There are 5 ways to turn a row about zero (a turn may also mirror it). The second row of each pair is the first, turned, with some noise. The first 35 pairs use one turn. New pairs use 2 turns, one after the other, and a turn may come again.
In the rows, 128 means zero.
Known pairs, each followed by its turns in order:
[137 156 205 154  48 146]
[102 192 164 166 148 203]
C

[162 181 192 162 147 181]
[131 137 195 160 201  83]
M

[136 104 117 118  98 100]
[144 154 134 154 126  99]
Z

[168 139 161 126 113 107]
[171 155 157 139 107 136]
Y

[143 129 164 196 144 123]
[115 140 138  81 175 162]
C

[128 135 123 135 146 152]
[114 112 113 106 136 132]
Z

[154 155 193 107 179 103]
[166 139  92 136 202 142]
C

[145 142 127  67 105  95]
[177 108 145 167 101 110]
Z

[136 112 107 121 131  95]
[143 139 149 123 155 108]
W

[135 110 127 156 135 116]
[ 98 138 125 142 143 125]
Z

[167 145 118 183 141 113]
[149 164  95 138  82 101]
Y

[140  92 141 204 110  89]
[173  66 105 152 111  84]
M

[130 137 208 200 128 139]
[ 95 192 163 175  82 117]
Y

[ 68 130  67 111 139 176]
[112 130  90  65  60 108]
Z

[122 140 113 135 150  88]
[150 120 141 113 152  87]
C

[ 82 162 208  91 107 110]
[193 195 133  80 161 116]
M

[109 159 123 132  98 125]
[115 136 135  91 108 150]
Y

[151 148 131  68 162 141]
[177 128  73 152 122 119]
C

[113 166  48 124  89 191]
[100  98 107  30 122  90]
Y

[144 131  82 148  79 114]
[137 126 190 119  89 132]
C

[127 128  90 123 119 115]
[148 133 161 127 136 127]
W

[101 208  99 152 137 120]
[108 176  75  81 123 147]
Y

[105 119 132 106 107 134]
[106 145 138 133 131 146]
W

[151 181 133 208 111 141]
[149 115 134 214 165 105]
M

[ 98 125 120 134 151  65]
[131 124  63 115 138 117]
M

[ 54 127 126 101 176 125]
[ 95 133  85 131 156  59]
C

[159 132 102 111 201 140]
[ 55 108 122 105 165 137]
M

[127 132 128 144 154 127]
[153 114 104 122 133 122]
W

[114 136 130 128 129 134]
[113 133 124 117 135 132]
Y

[121 130 161 144  99 138]
[ 86 111 124 119 118 124]
W

[134 141 106 140 142 148]
[109 117 103 112 123 133]
Z

[157 130 131 107 135 200]
[128 135 101 191  84 134]
W

[ 95  99 137 129 165 123]
[128 138  97 124 174 147]
W

[139 140 116 129 117  99]
[150 123 107 139 135 152]
M

[203 147 122 141 170 139]
[101  68  90 159 167 138]
Z

New pairs. What belongs after each?
[120 123 112 166 140 146]
[114 160 133 144 132 136]
M Z

[ 55 158 117 120  86 132]
[126 188 186 133 175  99]
C C

[ 97  87 124 129 127 156]
[ 84  97 141 132 150 107]
Y C

[136 128 134  97 133 128]
[126 135  96 142 123 131]
M C

[140  93 140 165 150 171]
[ 96 118  95 161  79 101]
C C

[194 123  97 127 137 137]
[116 141 149 187 113  96]
C W

[155 120 174 107 148 118]
[137 180 102 133 139 115]
M W

[131 152 136 170  48 140]
[170 130 154  86 155 188]
C Z

[112 130 102 153 140 110]
[143 109 154 119 145 139]
M W

[139 131 149 127 139  93]
[140 107 103 113 143 140]
C C

[146 125  76 152 137 123]
[131 123 122 153  82  98]
M M

[132  57 143 109 103 208]
[ 56 188  90  98 129 175]
W Z

[117 140 171 126 174 134]
[ 95 146 108 155 111 168]
W M

[202 201  87  70  51 157]
[102  67  36 192  58 168]
M W

[139 207 136 121  82 141]
[140 177 110  64 138 163]
M C

[123 141 140  48 103 115]
[153 134 136 168 191 115]
Z Z

[179 155 125 150 125 154]
[161 131 110 128 161 169]
Y M

[204 118  95 121 147 112]
[207 135 114 139  97 113]
Y Y

[143 122 198 138 208  90]
[230 155  95 163 144 131]
C W

[ 78  84 188 121 125 198]
[160  60 198 137 102 119]
Z Z

[100 182 143 104 111 119]
[ 97 110 127 171  88 115]
Z W

[139 104 166 122 102 121]
[ 89 136 110  91 130 146]
C C

[ 48 130 124 208 116  94]
[ 87  95 178 141 131 226]
Y W

[112 175 135 114 108 103]
[128 137 168 109 107  88]
Z Y

[127 183 155 139 140  48]
[ 77  61  83 151 110 112]
M Z

[105 177 138 169 131 101]
[161 132  87 104  95 153]
Y Z

[123  87 138 130 129 122]
[115 126 126 156 100 125]
Y Y

[129 116 114 187 109 148]
[120 102 134 101  85 101]
W M

[107  94 116 171 136 208]
[105 133 157 153  73 201]
M Y

[105 137 183  48  71  73]
[160 173 133 177  29  97]
M W

[123 108  90 132 140 117]
[125  92 142 116 100 118]
Y C

[124 131  89 109 124 115]
[138 109 139 124 159 146]
W Z

[110 131 112 132 169 112]
[158 140 128 155 111 113]
W W

[ 69 120 208 123 162  69]
[181 171 188  99 165  65]
Z M

[ 90 136 166 122 169 132]
[ 83 114 119 135  80 131]
C Z

[136 119 119 153  64  61]
[162 141 116  41 141 102]
W M

[105 167 154 160 107  55]
[108 199 124 122  62 156]
Y C

[ 98 123 125 208 134  85]
[ 57 160 105  82 138 140]
Z Y

[108 178 181 131 146 110]
[ 84 149  82 135 129 172]
Z C

[136  87 101 112 128 139]
[133 127 133 135 177 105]
Y W

[143 133 159 194 104 131]
[ 93  78 106  99 111 152]
Z Z

[128  83 153 204 126 137]
[ 83 176  94 124 175 100]
Z M

[142 172 168 108 160 158]
[143 146 116 174  97 180]
W M

[123 208 127 140  56 193]
[ 52 111 187 154 127 214]
Z M

[168  66 198  59 114 118]
[188  57 181 115 156  65]
M Z

[117 104 129 142 125  93]
[145 157 107 119 141 121]
W W

[142  98 122 198 136 133]
[116 148 112  97 134  60]
Z C

[121 138 145  92 136 138]
[138 122 151 131 151 101]
Z Z

[108 124 133 161 177 141]
[107 163 116 118 145 185]
Z W

[110 124 149 131 127 185]
[175 143 119 117 160 121]
M M

